The rows come from 5 hidden closed curves, with some noise, and rows from the same curve form a group. Each curve winds through 8 dimensions. The rows are also pushed far along 5 directions, which tell nothing about the answers.
In the rows, 128 means zero.
Known rows, each followed by its group:
[129 182  97 185 112 135 114  93 103  72 158  92 128 104 116 165 165  52]	(2)
[108 149 146 130 111 127 153 124 136 112 141 126 136 103 129 128  89 153]	(0)
[ 67 128 143 138 147 113 130 132 143 116 159 167 107  91 114 134  95 139]	(2)
[150 153  97  92 110  65 130 127 144  98 111  77 141 133 164  77 129 106]	(3)
[129 123 150 117  96 166  72 158 103 116 138 160 169 184 191  81 144 147]	(3)
[180 129 155 159 113 145  97 141 129 124 112 162 142 169 123 159 148 161]	(3)
[187 138 148 110 100  89 127 101 128 122 102 105 119 143 135 106 136 165]	(4)
[129 132 167 167 104 158  88 125 117 128 158 157 124 147 150 123 132 148]	(1)
[138 130 159  85 111  84 158 111 153 143 115 106 140 131 175 110  85 162]	(0)
[108 112 103 119 149  97 133 131 158 157 118 117  95  99 112 124 121 128]	(0)
[121 130 122 124 137  72 145 141 164 126 124 107 126 125 168 114 101 115]	(4)
[110 147 137 139 110 128 147 114 128  95 146 117 160 126 140 127  98  97]	(2)
[170 119 146 120 118  99 144 121 148 152 106  91 132 138 169 116 117 115]	(3)
[186 142 130 124 105  95 120 117 111 148  88 116 133 154 131 124 171 154]	(2)
[ 73 138 145 158 125 155 138 126 152  79 184 155 108 114 113 152  68 122]	(0)
[125 180  94 162 123  75 168 101 149  66 155  78 102 109 115 145 106  94]	(1)
[120 106 137 124 131 178 116 149 122 148 119 148 130 104 100 120 124 147]	(3)
[157 133 151  85 111 145 119 140 120 100 138 119 189 164 200  88 119 108]	(1)
[116 140 166 159 137 137 148 124 124  91 142 143 121 103 137 189 104 112]	(2)
[121 171 132 146 116 161  80 113 105  68 193 125 170 143 197 135 146  87]	(4)
[105 143 146 125 125  47 188 109 164 153 100 102  85  61 116 145  72 194]	(1)
[205 113  94 127 114 149  90 134  96 141  69 119 130 174  89 127 213 109]	(1)
[ 83 135 103 141 150 139 149 119 113  84 148 103 119  82 120 141 108  93]	(3)
[ 90 120  63 108 156 132 136 118 105 111 124  78 144  84 114  98 138  69]	(1)
[124 111 109  88 141  88 160 114 122 163  80 102 106  88  87 106 131 150]	(0)
[143 107  19 113 172 144 102 144 104 145  87 119 134 114  14 109 215  71]	(3)
[134 115  82 156 155 127 124 108  85 121  99 111 124 121  79 150 183  82]	(3)
[157  92 112 128 135 121 127 120 117 193  72 135 101 125  53 133 181  99]	(4)
[136 101 109  87 167 123 139 150 151 158 104 137 121 112  99 131 117 174]	(0)
[201 124 115 130 135  93 145 125 128 140  61  67 106  93 118 135 154 123]	(4)
[ 86 156  99 119 148 122 128 143 142  80 178 116 122 108 162 119 103 129]	(2)
[177 132 183 121  94  94 126 113 139 106 108 100 139 148 203 111  99 148]	(2)
[147 155 213 160  75 132  98 119 113  70 175 158 185 217 252 119 105 123]	(2)
[ 42  98 110 111 136 159  99 174 131 163 150 174 165 139 150  78 113 133]	(3)
[124 143 148 133 122  76 153 124 174 124 162 125  83 133 146 110  88 139]	(3)
[164 119 101  96 127 111 130 120 120 130  79  71 149 104 131  92 142 111]	(1)
[116 116  98 146 133 164 121 142 117 109 125 121 128 125 103 126 136  96]	(4)
[153 118 147 131 129 149 131 143 139 121 118 125 108 115 126 137 110 154]	(2)
[130 107 140  92 119  83 132 131 165 173 101 111 116 114 149  85 103 147]	(0)
[126 130 118 103 130 102 136 119 118 168  95 120 121  94 108 131 152 141]	(1)
[149 103 116  82 137 110 146 136 142 148  90 115 120 137 119 115 129 121]	(1)
[124  98 139 100 112 129 118 138 131 192 103 139 119 123 113  73 138 136]	(2)
[136 130 160 113 120 128 150 141 148 132 113 139 145 114 128 138  91 177]	(0)
[ 67  95 121  76 145 144 129 147 119 212 107 172 115  90  83 113 139 172]	(1)
[122 116 126 133 134  86 144 140 150 142  92 119 121 121 142 143 109 149]	(3)
[132 157 121 117 123  85 140 115 151  96 140 105 138 126 154 131 104 131]	(1)
[ 74 128  98 114 160  87 153 122 139 109 157 123  96 119 130 123 110 103]	(2)
[150 116 167 183 121 120 144 134 164 140 113 154  68 128  89 184  99 172]	(4)
[ 96 133 118 153 137 184 113 142 121 127 160 171 128 119  78 149 130 157]	(0)
[ 84 112 182 102 121 122 164 128 151 184 148 182 113 129 119 119  79 182]	(3)
[118 123 132 116 146 157 119 154 146 130 156 160 143 140 135 131 105 173]	(0)
[125 123  94 108 153 161 105 130  80 118 129 129 132 121 111 114 184  89]	(4)
[152 126 163 171 106 160  77 145 116 149 116 167 136 145 140 154 158 166]	(0)
[142 135  80 122 165 119 123 128 104  92 121  97 112 117 129 145 171  89]	(1)
[154 125  72  76 162  87 149 117 123 125  85  37 127  65 139 100 147  80]	(4)
[165 134 143 140 125  86 122 110 130  84 118 105 127 134 157 122 122 112]	(2)
[ 70 114 103 118 163 174 132 159 146 116 174 150 104 110 110 129  98 125]	(2)
[189 148 138 150  87 161  88 110  93  91 112  99 188 155 164 122 163 102]	(1)
[ 89 110 144 152 146 134 146 128 142 155 137 176  79 113  70 177 119 121]	(4)
[132 126 131 159 126 139 118 144 135  96 138 135 142 162 154 143 118 110]	(4)
[ 77 103 141  93 152 115 133 146 139 104 142 139 135 112 167  88  79 131]	(2)
[ 65 100 122 128 140 195 109 146 101 143 138 171 143  96  81 117 135  98]	(2)
[101 114 137  95 145 127 129 164 152 163 136 160 136 122 137 101  98 196]	(0)
[144 148 160 136  94 147 129 105 112 108 149 129 137 157 150 135 122 144]	(0)
[173 124 148 145  96 122  95 125 127 183  85 140 130 131 107 129 170 146]	(4)
[139 124 128 120 126 120 104 147 122 114 115 150 144 162 147 122 140 153]	(3)
[116 113 112  90 136 136 129 117 112 140 116 134 146 116  90 101 139 118]	(3)
[154 109 161 159 107 161 119 117 141 158 104 156  97 123  62 163 124 166]	(1)
[115 161  59 155 130 136 121 110 105  94 128 103 132 104  68 155 165  97]	(1)
[178 132  88 105 131 110 132 116 115  85  98  88 170 147 112 104 158  60]	(0)
[115 133 126  94 133 137 173 129 152 125 141 110 105 107 118 133  86 141]	(0)
[183 101 139 131 129 106 134 130 142 141  64 123 105 130  94 148 132 154]	(4)
[ 98 125 154 128 121 166  88 170 121 126 162 190 184 183 191 113 121 164]	(4)
[114 155  76 135 127 106 135 119 127  90 125  70 156  97 134 114 130  65]	(3)
[147 149  87 174 143 129 103 121 117  77 144 110 143 148 127 162 166  55]	(4)

New rows. What belongs after each?
[197 101 154 112 117 126 136 124 118 172  60 129 151 153 109 140 154 138]	(2)
[187 120 129 120 128 104 141 134 140 151  83 124 106 147 101 148 154 129]	(0)
[160 158 100  90 124 128 142 116 121  74 148  64 167 151 185 101 127  77]	(0)
[134 138 112 181 126 128 152 121 141  92 118 101  90 104  85 171 113 104]	(4)
[133 123  94 139 133 154 108 127 110 158 110 138 109 109  56 133 173 148]	(4)
[124 131  94 156 131 188 105 104  87 101 139 149 108 129  35 158 171 121]	(4)
[156 146 191 185  94 191 103 147 138 114 158 184 135 153 125 174 114 172]	(3)
[ 40 145  86 147 167 194 132 146 107  49 194 130 175 111 158 172 104  53]	(4)
[189 114  93  90 131 126  97 108  94 121 108  91 166 182 148  74 185  84]	(4)
[108 147 129 139 120 135 147 104 133  91 173 107 105 128 136 126  99 109]	(4)
[123 106 113 122 134 156 125 130 109 121 112 138 116 126  79 125 147 101]	(0)
[153 149 118 165 123 149  86 108  83  78 126 144 165 156 115 175 193  56]	(4)
[107 152 104 154 156 142 175 112 147  68 152 109 100  80  73 205  86 119]	(0)
[116 151  93 161 164  85 184 130 168  90 135  86  89  83 110 187  89 102]	(3)
[158 152 125 163 148  98 158  93 145 101 113  88  77  67  90 210 122 121]	(4)
[167 112 173 119 119 123 139 136 164 164 118 136  89 127 124 120 103 171]	(3)
[ 61 108  65  91 192 121 143 140 116 137 144 133 105 103 102 121 136 132]	(0)
[ 76 143 128 130 104 121 127 146 137 103 166 127 138 154 193  85  91 140]	(1)
[147 132 157 169 111 203  97 132 120 109 168 164 125 157 115 155 137 121]	(3)
[179 124 148 154 106 129 124 139 135 163  99 138  82 142  96 139 154 158]	(3)
[122 154 149 176 109 139 130 111 144  62 170 131 121 131 129 160  92 108]	(0)
[ 64 129  67 120 176 174 136 129 133  95 188 133 118 109  88 147 109 105]	(0)
[124 114 131 125 115 120 139 118 148 170 115 135 108 125  85 122 122 134]	(2)
[122 141 139 135 133 152 107 140 127 100 164 136 104 122 157 133 129 130]	(1)
[119 122 106 137 122 171 106 136  99  95 115 132 167 136 113 130 147  92]	(4)
[ 92 125  81 151 162 181 130 151 103  97 137 121 134  99 100 161 141  81]	(4)
[148 125 142 108 112 152 114 113 108 159 132 116 153 143 157 105 148 124]	(4)
[103 153 144 162 125 161 106 120  90  46 161 132 181 115 163 147 124  70]	(2)
[ 83 110 115  88 173  83 162 129 153 143 140 126  74  88 118 122 104 109]	(4)
[109 131 156 178 131 107 151 133 173 142 139 158  64 105  92 188  88 163]	(4)
[145 123 128 140 134 126 143 141 158 164 123 152  71 135  76 161 134 150]	(0)
[165 111 108 168 109 184  79 139  84 154  91 141 129 158  87 137 208 106]	(3)
[143 121  79 117 145 148 144 126 113 109 108 111 118 127  63 141 160  64]	(0)
[119 172 130 169 137 158 132 118 111  43 173 127 137 109 136 185 113 118]	(1)
[185 104 166  91 111 114  96 158 138 201  84 158 161 162 155  80 144 219]	(0)
[105 112  68  87 171  76 182 124 138 157  82 107 100  82  49 135 135 111]	(0)
[145 148 157 157  99 137 109 139 126  98 140 153 115 158 145 139 130 159]	(3)
[113  93 167 118 134 163 143 149 155 200 134 195  94 140  81 146 108 182]	(3)
[108 145 105 129 133 127 141 132 128  92 127  91 141  87 143 136 115  90]	(0)
[122 142 134 148 108 165  99 117  96 102 127 148 137 115  98 148 156 108]	(4)
[149 161 125 176 102 118 106 120 135  78 137 112 141 130 134 139 129 111]	(3)
[124 101 161 123 116 115 142 129 144 194 104 156  96 127 101 124 124 141]	(4)
[137 141 141 136 103 132  85 117  97 110 151 147 162 192 184 115 162 111]	(2)
[173 135 130 173 108 102  90 111 102 112 105 116 165 174 166 129 170 102]	(3)
[151 137 141 149  91 131 113 121 130 142 100 126 139 115 101 128 135 141]	(3)
[151 126 101  86 153  88 121 131 106 104 102 116 162 149 155 107 161 104]	(4)
[109  98  68  97 161 181  93 130  82 126 121 159 141 143  54 114 185 116]	(4)
[148 146 189 154  85 119 154 130 163 155 119 150 100 133 127 177  97 168]	(0)
[179 119 164 119 119  97 118 139 146 124  97 142 148 162 159 125 121 152]	(0)
[113 141 115 128 109 129  99 138 136 104 156 128 133 145 151  84 128 109]	(3)
[195 142 186 159  93 107 124 127 139 129 102 161 137 172 130 163 133 169]	(0)
[143 107 137  98 144  89 130 126 124 117  86 109 133 100 146 107 121 132]	(2)
[177 121 131  95 127  78 120 119 126 162 103 106 123 156 162  87 154 168]	(0)
[ 99 142 109 158 137 227 106 150 123 110 194 166 126 142 101 168 134 127]	(0)
[136 124 141 130  93 157  99 128 114 144 109 160 152 156 109 131 149 145]	(3)
[139 121 124 119 147 132 157 132 145 115 125 107 122 119 129 144 105 104]	(2)
[110 128 161 142 141 154 141 119 128 131 166 152 111 132 142 170 110 133]	(4)
[ 77 158 149 188 112 180 141 133 152 105 184 149  89  85 101 183  79 147]	(0)
[128 147  93 142 139 138 130  97 118 120 146 106  98  97  78 151 149 127]	(4)
[150 145 119 140 123 151 104 139 116 108 148 116 136 138 153 115 154  95]	(2)
[111 118 168 115 146  93 166 135 150 116 128 132 120 108 163 136  77 123]	(2)
[ 97 123 100 147 155 129 147 108 124 127 156 131 100 124  85 145 134  83]	(3)
[ 77 124 105 172 150 156 119 133 141 133 154 157  86 102  75 186 130 120]	(0)
[ 71 109 148 112 134 177  76 150  97 128 151 196 172 136 151 109 135 145]	(2)
[110  95 161  94 139 146 140 146 132 209  86 179  91  79  66 152 126 215]	(1)
[156 118 101  74 145 101 121 131  98 140  90  97 140 119 142  81 175 102]	(4)
[134 149  69  56 162  64 178 120 157  86 149  33 123 114 189  77  97  89]	(0)
[216 115 121 102 119 106  98 136 105 141  63 127 186 188 134 103 192 114]	(0)
[159 157 107 108 143  51 159  95 153 112 125  62  97  96 144 126 115 140]	(4)
[115 105 111  91 153 163 120 152 134 132 152 135 130 134 132  92 125 106]	(3)
[176 162 141 153 114 125 169 106 146  94 127  93  97 116 112 191 109 134]	(0)
[140 142  85 109 133 180 122 121 104  89 156 101 157 150 128 121 150  78]	(0)
[167 121 144 165 123 172 119 107  95 161 110 140  93 117  65 176 182 121]	(4)
[156 115 203 159  99 147 130 137 143 173  93 166 125 126 126 180 109 193]	(4)
[153 124 111 134 134 157 107 148 124 142 130 155 124 170 106 144 171 114]	(0)
[126  96 192  61 103 142 155 153 165 206 114 163 115 136 141  91  72 226]	(0)
[109  98 116 131 155 140 129 154 143 134 127 149 105 131 108 134 117 131]	(4)
[147 160 102 192 135  98 136  94 107  72 122  93 118 129 118 186 149 101]	(1)
[ 85 163  75 151 137 145 125 107 106  81 187 120 145 143 121 143 145  68]	(0)
[225 177 227 169  32  76 127  82 135 118 101  98 169 166 210 134 112 158]	(3)
